All groups share one centre, and each spreads out both ways along 12 directions, with some noise.
Some rows, each with its group after it:
[ 15 -26   6   1   5 -17   1  35   2 -19  -6  14  19   7  -6   7  16  -2
 -12  -3  38  -5] | guge
[ 16  23  18 -24  23  -5  -6 -12  16  20 -30 -23  -1  -6   3   1  21   8
  -5  14   0 -29] | tepev
[-30  -2  16  -5   9 -16 -17  26   6   0  10  31  16  -6   0   9  18   4
   3  10  23   7] | tepev
[ -3 -37 -15 -16  -8 -14  31   8  -8 -52  -1 -22 -39 -24 -11 -18   2  32
  20 -12 -27   5] | gori
[-20  -7 -14 -19 -14 -18   3   6  24   1 -10   4   1  -6   4  19  -4  20
  13   2  16   7] | fiko
[ 12 -14  -6  18   8 -21   1   1  -9  25  -4   4  26  16  17   3  -7 -37
 -22  -9  -4  10] | gori
[ -4   6  -9   5  12  20  -7 -14 -16 -10   8  14  -9   2 -14   3   1  10
   5   5 -11  36] | Zod
[  6   7  -6 -16  13  -8   0  14   0  18 -25 -14 -12  10   9   7  12   8
  -5   1  26  14] | Zod
[ 10   3  14 -10  10   0 -11 -10   6  14 -12  -1   7   8   2   9  -5  -8
 -16  10   3  -3] | Zod
[ -7 -41 -12  -4  12 -52   0  14  -9   1 -24 -17   7  25  24  -7  -6  -6
 -14   0  -5  24] | Zod
[ 20 -17  14  21   5  -1  -4   0  -6 -10   9  22  24  13  -7  17  -5 -22
 -22   2   0  -8] | fiko
[  7   4  -1  -3  44 -20  17   7 -21   5  -6   5   9   4  10   3 -23   1
 -36 -15  38   1] | Zod
[  3  14 -22   9  15   2   2  19  -6   2  -6  -7 -15  13 -11   1  37  12
  22   0   3  22] | Zod
[-13  -2  21 -17   1  -3  -6 -22  33 -19  -7  16  11  -5  -1  25 -36  -3
 -24  -8  -3 -19] | tepev
[  1   4  -9   5  -2   8  23 -19 -41 -11  14  16  -2 -10  14  -5 -40   9
 -10  -5  -3   2] | fiko
[  7 -28 -12  20   7 -16  22 -17   1 -14 -45 -24   6  -1  24 -22  16  24
  -7 -22 -24  19] | gori
[  8 -11 -12 -19  16   6  -7 -17   3   3  -6  -9  -7   2 -13   3  -6   8
  -7   4  -5  34] | gori
[-10  -1  15  -2   7  10  -1 -10   5  -8  -7  12   2 -16   8  -2 -13   4
 -21 -19  12  15] | guge
[ -6  -5  11  34  50 -35  -2  47 -11   7  30 -11   8  34 -14 -16  10 -16
 -22   3  28 -20] | guge
[-34  10 -13  -4  15 -13  37 -27 -35  -2   6 -14 -16 -36  30 -39 -28  29
   7 -16 -31   4] | tepev
[-23  11  17 -23   1  11 -28 -12  16  -6 -25 -24 -14   3   8 -28   5  14
   3   5 -11   4] | Zod
[ -1  -6  -5  21  12   9 -11  26   3 -16  10   2   7  16 -17 -15  16  -2
  -8 -15  31  19] | tepev
[-19 -18   1  -2   0   7 -19  -2 -12   3  -9 -11  -5  11  15 -33 -14  12
 -15   1  14  47] | guge
[ 33 -11 -11   6 -10   0   1  -2   9  38  -6 -29  -4  29  -2  12 -13 -10
 -13  14  15  -2] | Zod
[ 28  32 -12  -8   2  38   7   2 -23  19  -5 -25 -25 -11  -1 -33  14  -2
   2 -16  24   3] | gori
[-25   1   1  17  40 -19  -5  -5  -4 -45  -5  18  31  13   6 -10 -20  -5
 -26 -27  -2   0] | gori
[ -3 -12  11  11  -1  -3 -23  -4  24   7  10   6  11  20 -16  18   6 -12
   0  18 -20   6] | tepev
[-20   6   8  -4   5   7 -15  12  29 -23 -19   8  13 -11  -2 -12  20   7
  -3 -25  25   8] | Zod
[ -6  15 -26  17  39   5  15 -21  15 -44   5  26  15   0 -31  31   5  14
   4 -22 -17  16] | guge
[ 11  -7  18 -13   5  -3  10   1   0  -5 -24 -13  -7 -24   9 -15  22  14
  -4  -5   0  -9] | tepev
[  2  21   3 -31  10   7  -2 -29   9  25 -14   4  -4 -10   2  26 -13  14
  -6  15   4   6] | tepev
[ -9   9   4  34  37 -12  17  23 -21 -21  20   7  10 -12  -7 -27  30   1
   3 -20  -3 -15] | tepev
[ 46  13  -9 -15   7  12  -3 -20  -8  -4 -29  -5   2  13 -13  25  24   9
   8  24 -13 -11] | guge
[ -9   5  -6 -25  35   2  -4  -9  17  12  24 -24 -12   0 -28 -10 -31  10
 -19   3  23   6] | gori
[-26  10 -13   8 -37  -4  10  11 -46  -8  13  22   2  -4  29 -12 -11  23
  31  16   5  -7] | fiko
[  4   3   4 -12   4  -7  -1   1 -10   2 -28 -19  -1   2  25 -24  -4  -1
 -14 -12  12  -3] | Zod
[-15 -12  -9   1 -34 -10 -25  42 -21  43  37 -29 -33  30   3 -25   6 -41
  31  27 -16  13] | Zod
[ 20  -7  -1 -16  20  -2   7 -12   9   4  17  32  15 -11 -25  48  -9  -5
 -15  10  11   5] | guge
[ 10  -1  21   4  11   2  24 -16  15  11  15  -5  -6 -23  -5   9 -26  -2
 -24 -11   0 -27] | fiko
[ -2   5  10   5 -14  16 -10 -17  13  13 -21  -1   8   2  17  -4 -12   2
 -17  -7  10   8] | gori
[ 32   5 -16 -25 -10  26   4 -28 -30  23  -2  -2 -16 -13   0   6 -12   3
   2  15  -7  24] | guge
[  8  26  -5  -9  17  16  16 -39 -10  48  14  -7 -10 -15   5   7 -43   4
 -22   3   5   4] | gori
[ 10 -16  -5 -18 -20   9  -8 -26  -5  11 -14   0  -8  -6   9   7  -7  -2
   4  11 -26  30] | guge
[ 17  11  16   5 -43  18   2 -14 -24  10   1  18   4  -7  19  13 -10   3
  10  25 -10 -32] | fiko
[-10   3  19  -1  39   3 -16 -18  22  18  12 -35 -13   9 -18 -22 -12  -4
 -25   4 -13   1] | fiko
[ 21   7  -5 -10  -2   8  12   5 -14  23   8  10 -11 -11   0  19 -10 -15
  -9  -4  19   9] | Zod
[  1   0   2  13   8  -2   3   8  -4 -11  -6  -7  -4   2  -1 -13  19   7
   5  -5  -3  -4] | gori
[ 14   8   0  -8  -5  14 -17 -19 -23  -4 -23  23   5   5   7  22  22   8
  14  26 -23  23] | fiko
[ 21  31 -15 -20  38  27  -6  15 -23  -7   9 -15 -21  -2 -31 -25  27   1
   8  -4  23   9] | gori
[ 41 -27  -7 -13 -39   5  14 -18  10  15 -31  -5  -3  -9  13  25  -8 -15
  -9  -6  -9  10] | Zod
[ 12 -19  13 -19  -1   7  -4  11  29   2 -10  -6 -15 -16 -15   2  17  -2
 -12 -13  19  19] | fiko
[ 26 -23  20 -47  36   5 -34   0  29  -8 -34 -26 -17   4 -27  -5  28 -21
 -28  -7   1  33] | fiko
[-11  15  12 -13  27  -9 -12  -7   2   3  -3 -24  -5   8   0 -20  -1   1
  -5  10 -15 -16] | fiko
[ -3 -32  24 -17  -3  -3   1   0  10 -17 -27 -28 -12 -18  14 -38   1  19
 -21 -13   6   3] | tepev
[ 15   1  11   7   9   8  -7 -13  11 -11 -21   6   9  19  -1  20 -12  -3
 -26  -5  11  -2] | guge
[ 23   3   8  -7 -14   7  26  14  47 -18 -30   0  -6 -40 -11  21  46   6
  11 -34  12 -27] | Zod
[ 19   4 -18 -45  -6   7  -2  -6 -25 -12 -27 -31 -21 -12  14 -38   1 -26
   7 -19 -24   6] | gori
[  3   3  -1   7   3   5 -15  13  -9 -12  -4  -3  -3  14  -7  -8  30  -1
  15   8 -11   6] | gori
[  0 -21 -18  19  20 -37  14  23  22  -6  -3 -15  13  18  -5   5   5  -8
  -8 -17  10  -2] | Zod
[ -8  -1  25 -10 -12  -9   6  17 -22  14  20  11  -8 -26  17 -10  -6 -16
  -4   3   4 -18] | tepev
[-20 -10  -6 -33  18 -40  19 -14  19 -21 -34  -1  10 -13  19  20 -26  19
 -15 -15  -1  -6] | tepev
[ 10 -10 -15  30   1 -10  28  23 -38  11  46  22  -4 -12  -7   6   4 -24
   9  -7  -8   7] | tepev
[  7   1  17 -15   5  -1   4  -2   2   0  -2   7  -3 -17  -1  10  -1   3
  -9   1   7 -11] | fiko
[  2 -10  -7  21   6  26  22   5   0   4  21   1 -45  -8 -22  12  -6  20
  -9 -16  15  47] | guge
[ 10  16 -19  -4  -6   7  -4  -7  10   2 -31 -14  -4  11   6   3  21   2
  18  -5 -11  11] | fiko
[ 13   5   4  -2   8  11  -8  -7  -9   2  -3   4   0   8  -2   4  -3 -11
 -11   1  -1   6] | tepev
[-14  10  -3   3  47   2 -18   3   7 -22  15   5  15  20 -22 -11 -19  -5
 -26 -13  26  12] | gori
[ 28  16 -44  -2  20   2   5   7 -43  -4 -25 -24 -17  18   6 -21  37 -26
  22 -19 -30  29] | fiko
[-21  19  11  -6 -14  10  -8  10  -1  22   4   7  -3 -18  15 -13   5   5
   8   0  20   2] | gori
[-20  -4  19  -8 -19   9   4 -32 -14  37  36   9 -17 -32   9   0 -32   4
   3  26 -32   9] | tepev
[  1  27 -32  -1  34  16 -13  -9  -4 -14  12  13  23  19 -30   6  -1  10
   5   6  22  16] | guge
[  4  27   3 -16  13  15  11 -32 -10 -21 -30  -5   0 -29  16 -20   3  11
  -2 -21 -23 -12] | guge
[ 30  11  23  15 -15  10  15  17  -9  17  -2   3 -25 -11   4  17  32 -26
   6  -7 -18 -24] | guge
[  9  40  -2   8 -19  39   6  -5 -41  21  19  13 -12 -10   9  -8 -10   0
   8   7  17 -10] | fiko
[ -7  16 -12  13  33   5   5 -18  26   7  23 -42 -29  19 -35  -4  -4  14
   7   6 -28  -6] | guge

New rows. What belongs after each?
[-26  12  39  -1  -6  -7 -21 -21  32  12   6  17  20   6  10  27 -33  -9
 -18  18  -9 -38] | gori
[ 12  -4  11 -27  21  11   7  -7  -2   4  15 -15 -21 -17 -10 -13 -37 -13
 -36 -17  20   1] | fiko
[ -8 -56  10 -34   5 -54 -14  10  30 -33 -28  -8  50   1  10 -17  -9   4
 -22   4  17 -19] | guge
[-13  18  -7  -7  38 -15  -1  -1 -12   1  -6   3   3   5   6  -3  -4  -9
  -9 -12  -3   9] | Zod
[ -2   4  -9 -22 -31  28  -7 -33   1  18   1  -8 -10 -17  11 -10 -26  -9
   5  -3 -19  18] | guge
[ -2   4  -4   5   6   3   9   0  -5 -22  -8   2   4 -11   5 -16   7  -5
   0 -24  -9   2] | Zod
[ 14  12  -4  13   6  24   5 -18   8 -19 -16   1   6  -5  -8  -2  13  11
  -1 -15  -4   1] | Zod
[ 34 -56  -6  -1   1 -43  12  17  30 -30 -36  -8  13  17  -8  29  25 -11
  -8  -9 -12  -3] | tepev
[  9 -33  37  15  35 -16   0  -2 -19 -34   0  14  30   3   3 -13 -15  21
 -45   7  19 -17] | Zod
[ 29  22   5  -7   1  42  19  -2  15 -12  -5  10 -20 -21 -24  21   1  22
 -15 -20  47  -5] | guge
[ 30   8 -10   8 -18   4  17   4  32  14   0 -14 -10  -6 -17  22  29 -25
  20 -10 -21 -28] | Zod
[ -5 -37  17   5  17 -40  -1  14   3  -7  -1   8  18   4   5   5   4 -12
 -19   3  -7   0] | guge
[ 18  -6 -18  -6  10  -2  -8 -23  -9 -14 -30  -5   1  28   6  14  -9  -9
  -9  -1 -26  21] | tepev
[-12  27 -31  17  27 -18   3  18 -26   1  -2 -12   5  16   7 -22  29   1
  24  -5  -5   2] | tepev
[ 32  -4  -2 -19  59  12   1 -40  20   4  -8  -2   1   0 -39  33  -7  23
 -33  10   8  30] | gori
[  1   4  -6  -2 -29   5   9 -42 -20  38  12 -21 -26  -9  18   0 -21 -10
  24  24 -72  -5] | tepev
[ 10  14  20  -7  11  12 -18   6  -2   8   1   9   4   4  -5   4   3 -15
 -14   5  19  -6] | tepev
[-13  17  -3  -1  -6  31   3 -10  -2 -15 -16  -8  -6 -11  16 -36 -27  13
 -20 -39  31  11] | gori
[ 22 -39   6  -5  10 -20  11  16  12  12   9 -18 -19  -7 -16   4  15 -29
 -10  -8 -15  12] | fiko
[ -5 -24  36 -13  10   5  12 -19  65  21  19 -13 -14 -32 -22  17 -38  11
 -42  -9  23  -8] | fiko
[  8  10  -3  34  31  -2  28   0   2 -29   0   1 -14   4 -13  14  13   4
  -6 -27 -18  -8] | guge
[  2 -16   1  10 -17  15  15  13 -11  14  35   6 -16 -22  -6 -10 -13  -4
  -4  -7  14  14] | tepev
[ 15 -17  -4 -31  13  -3  22 -22  -2 -19   2   2 -15 -26 -10  18 -32   3
 -19 -11 -11   5] | gori
[ -9  -6  40   7   0  -5 -23  -1  12  20 -11   1  -2   7  12   2   8 -19
 -16   8 -18   0] | guge
[ 10  11   0  10  38   9   8 -34  -8 -15 -31 -37 -17  26   8 -18 -30  25
 -34 -12  -6   0] | guge
[ 11 -13   0 -14  -5   6 -13 -14  -4 -22 -12   8  -1   8  -3  11 -10 -15
  -5   0 -22  14] | gori
[  5   7   9  -2  14 -13  -1  -1  21 -20 -19 -27  12  11  -2 -15   7  -2
  -5  -8  -7 -47] | guge
[ 18 -19 -10  40 -14  10  14  -4   2  12  -8 -20  -3  15   8 -11  -7   2
 -15 -15   6  11] | gori
[ 14 -36   5  12   7 -27  -3  29   6 -15 -11 -10   8  12  -7  -4  37 -10
  -1  -1  -3   0] | tepev
[ -5   1  25  28 -22  -8  -2  29   2  -9 -14   4   9   1  20 -12  36  -9
  11  -6  -3 -33] | gori
[  0  19  10  -1   2  20  -4 -13   4   5  -5   5   0  -6   1   2   0  12
  -4   3   7  -4] | fiko
[ -6  10  -5 -13  26   4 -16 -14   2   2   3  -6  11   8 -12  -7  -6  11
  -5  12   5  10] | guge
[  8 -15   6 -15   5  -9   0 -17   3   8 -11 -17  -4   4   7  -1 -20  -3
 -18   6 -13   1] | tepev
[ 14 -38  12 -18  28 -44  -7   8   0 -11 -22 -26  18  19   6 -14   1  11
 -22  20   6 -17] | guge
[  2  14  21 -15  28  12 -17 -26  -2  34   1 -12 -12   3  -5   1  -9   8
 -19  26  -5  12] | guge
[-25  -9  13   8  26 -15  -9  16  -9  -9   6   4  10  -3   2 -26  17  12
  -4   2   7  14] | tepev
[  9   5  -6  -8 -22  -4   1  10 -18 -10  -6  32  19   2  11  25  -7  -4
   5   7  19 -16] | fiko
[  8 -21 -12   1  -6 -18  11   7   1  10  -5 -34 -22  15   3  -5  -5   0
   3   4 -14   3] | Zod
[ -6 -23   1  -7  49  -7 -28  -9  37  -5  -2 -18   8  28 -29  -4 -13 -14
 -40 -11   8  39] | fiko
[ 32   5 -12  13  26   9   6 -34  -2   6 -13 -31  -5  18 -12  -2   0  -4
 -10   3 -33   1] | tepev
[ -5 -10 -13   8  16  -3  -5  -3 -22 -19  -9  18  19  10   9  -4  -9   0
 -16 -12   8  30] | guge
[ -4 -20 -10 -24 -17   1  21  23  -9 -47 -10 -22 -42 -33  -5 -32  30  34
  32 -14  -9   7] | gori
[ -4 -14  -3  39 -40   9  20   4 -13  16   0  12  -3  -8  27  -1  -3  13
   3 -10   7  18] | gori
[ -7 -11   0  -3  -7   3 -11  -2 -12  13   0 -13 -10   5  12 -21 -11  -3
  -6   2  -1  26] | guge
[ 38 -12  12  -6 -15   8   9   5 -31  29   2  13 -18 -10   7  20   2 -19
 -11  13   4   9] | guge
[ 19 -23  22  -9 -13  -5   8  10  -3   5   5 -23 -31  -4  -6  -1   5  11
   1  23  -8 -20] | Zod
[ 15 -22  13   9  18  23  -5 -23  25 -22  -7   7  11   2 -19   5 -26   0
 -47 -26  19  25] | fiko
[  8 -23  50 -15 -15  33 -14 -10   7   5   0 -11 -18 -26   2 -31 -19   3
 -35   0  17   0] | tepev
[ -8 -11 -22 -19   6 -30  14 -26 -19  29  -1   0  -6  -3  17  24 -26   5
   6  22 -34  24] | tepev
[ 31 -20 -22 -11  42   0  -1 -27   1 -22 -14 -20  -1  19 -25   3 -14  -4
 -26  -8 -17  30] | gori
[-10 -13  -4   6  -7  -6   0   2  -2  -8  -6  -3  -4   0   7  -7   7   8
   8   0 -12  14] | gori
[-13 -41  15 -19 -19 -37 -31  14  27   7  -3 -12  39  18  14 -19 -25 -30
 -20  11  17 -21] | guge
[  7  -4   8  -3  -9  10  -5  15  -6   5   7  -9 -11  -2  -3 -16   3 -12
  -4  -3  14   0] | fiko
[-13  15  -6   3  17  -3 -19  -8  21  -1 -13  -1  28  13   4 -10  -4 -23
 -11 -21   2   2] | Zod
[ -7  -1  14 -12   3 -13 -17   5   2   6  -7 -12  19   4  14 -27  -5 -16
 -12   2   9 -21] | guge
[ -1   7  17  10  25 -21 -18  39  41   5  14   8  28  21 -26  20  27 -20
  -8   4  38 -35] | tepev
[ -6  15  -6  -9  -8  21 -18  -5   4   4   2  -2   9   6  -1 -18 -17  -5
  -6  -5  26   6] | guge
[  3 -11  -7  18  21   3  11   8  -9 -32   2  19   8  -4 -10  -3   4   5
 -15 -25  14  22] | tepev
[ 22 -11 -16 -15  36   4  -5 -33   4   8  -4 -12   1  16 -21  13 -21  -3
 -24   5  -9  35] | gori
[ 45 -16  -4  17  30   1  15  -5   0  -7 -11  -6   0   9 -23  17  26   7
 -13   0  -5   8] | gori
[-48  -3   6  11 -15   6 -19   8  25 -11  12 -15  -1   4   2 -37  -4  14
  11  -6   4   6] | tepev
[ 35   4  15  -1 -21  27 -10  18 -15   5 -10 -14 -16   3   2 -20  16 -25
  -5  -6  15 -13] | tepev
[-11  10 -10 -26  -6  -4  11   2  -1  13  -3 -21 -23 -15   9 -11 -11  11
  12  -3   4  -2] | fiko
[-22 -12  11   3 -15 -13   3   8   4 -30 -11  -1  -6  -7  13 -13   8  13
  11  -7 -17 -11] | gori
[ -4 -27   4 -12  -5  -3   4  -1   7  -4 -14 -26 -12 -10   9 -26  -9  19
 -13  -9   9  16] | tepev
[  5   0   6  -1   4   7   1   3  -5   0   2  -2  -4  -5   0 -11   0  -3
  -9  -7  10   0] | tepev
[-21  19  10  -4 -23  17 -21  -1  -5   2   5 -28  -6  16  15 -44 -29   5
   1   7  14 -26] | fiko
[ -6  -4 -12 -34 -17   5 -25  -8   2  15   7 -17  25   4   7 -35 -42 -14
 -10   8  29  -3] | guge
[ 11   0   4   4   7   6  -7  -6   8  -8 -20   9  21   3   3   2   6  -2
 -15 -10  10   3] | Zod
[ 17  -9  -9  18  11   8  18 -16   5   9  -5 -23  -5   5  -3  -8 -15  12
 -20 -13   6  11] | gori
[ -6  -1   5  -7  29   3   0  31  10 -37  -2   9  -4 -16 -24 -13  37  29
   1 -15  39  13] | gori
[ 45 -17  -5  25  36  -8   9   5 -10 -35 -31 -17   8  18 -13  -8  48  -5
  -9 -15 -24  -4] | tepev
[ -2   5  -3 -10   6  -3  16 -11 -13   8  -1  -4  -9 -17  10  -5 -15   7
  -4  -6  -2   2] | tepev
[ 21  -4 -22 -14  31  -1  -7  -3 -19  -9  -1  22  19  10 -24  23  18  18
   3  24  14  29] | guge
[ 14 -12  -1 -10 -18  15 -13   1 -17  11  -4 -22 -25   5   2 -21   8 -12
   7   7 -16  24] | fiko
[ -2 -28   2   4  -4   1 -43   9  35  -2 -12 -17  10  45 -17  -2   1  -8
 -13  12  13  27] | tepev
[  6  12   9  -4  26   4 -14  -7 -30 -20 -14   8   7   7   5 -11  18   1
  -3   6 -14   2] | fiko
[  9 -29   9   2 -29   6   2  -7  24  -4 -18  -3 -17  -3   2  17   1   0
  -4  -7 -17  18] | guge
[  2   5  -1  21  40 -15  18 -11   0  -3  -2 -22   2   5  -3 -11   3  15
 -10  -5 -15 -17] | gori
[ -3  49   7 -21  -9  20   9 -41  -2  12 -20 -14 -17 -23  21  -3 -11   8
  16   1 -35 -35] | tepev
[ 10 -13  -9   6  12 -12   4  16  10 -15   2 -12   1  14 -18   1  10   8
   0   1  11  -6] | guge
[ -3 -32  -7 -14  -8  -4  23   2   6 -31 -12  -7 -19 -31   0  -9   0  33
   0 -19   3  23] | gori
[ 24  19  -1  15  18  22  13 -27 -14 -18 -16   7  10  -3   1   0  -9  -2
 -21 -23  -4  -9] | fiko
[ 17  -8 -19  -9 -11  -5  13  -5 -15  -6 -11  -6  -9   7  12   7 -28 -21
  -8 -16  -7   3] | tepev
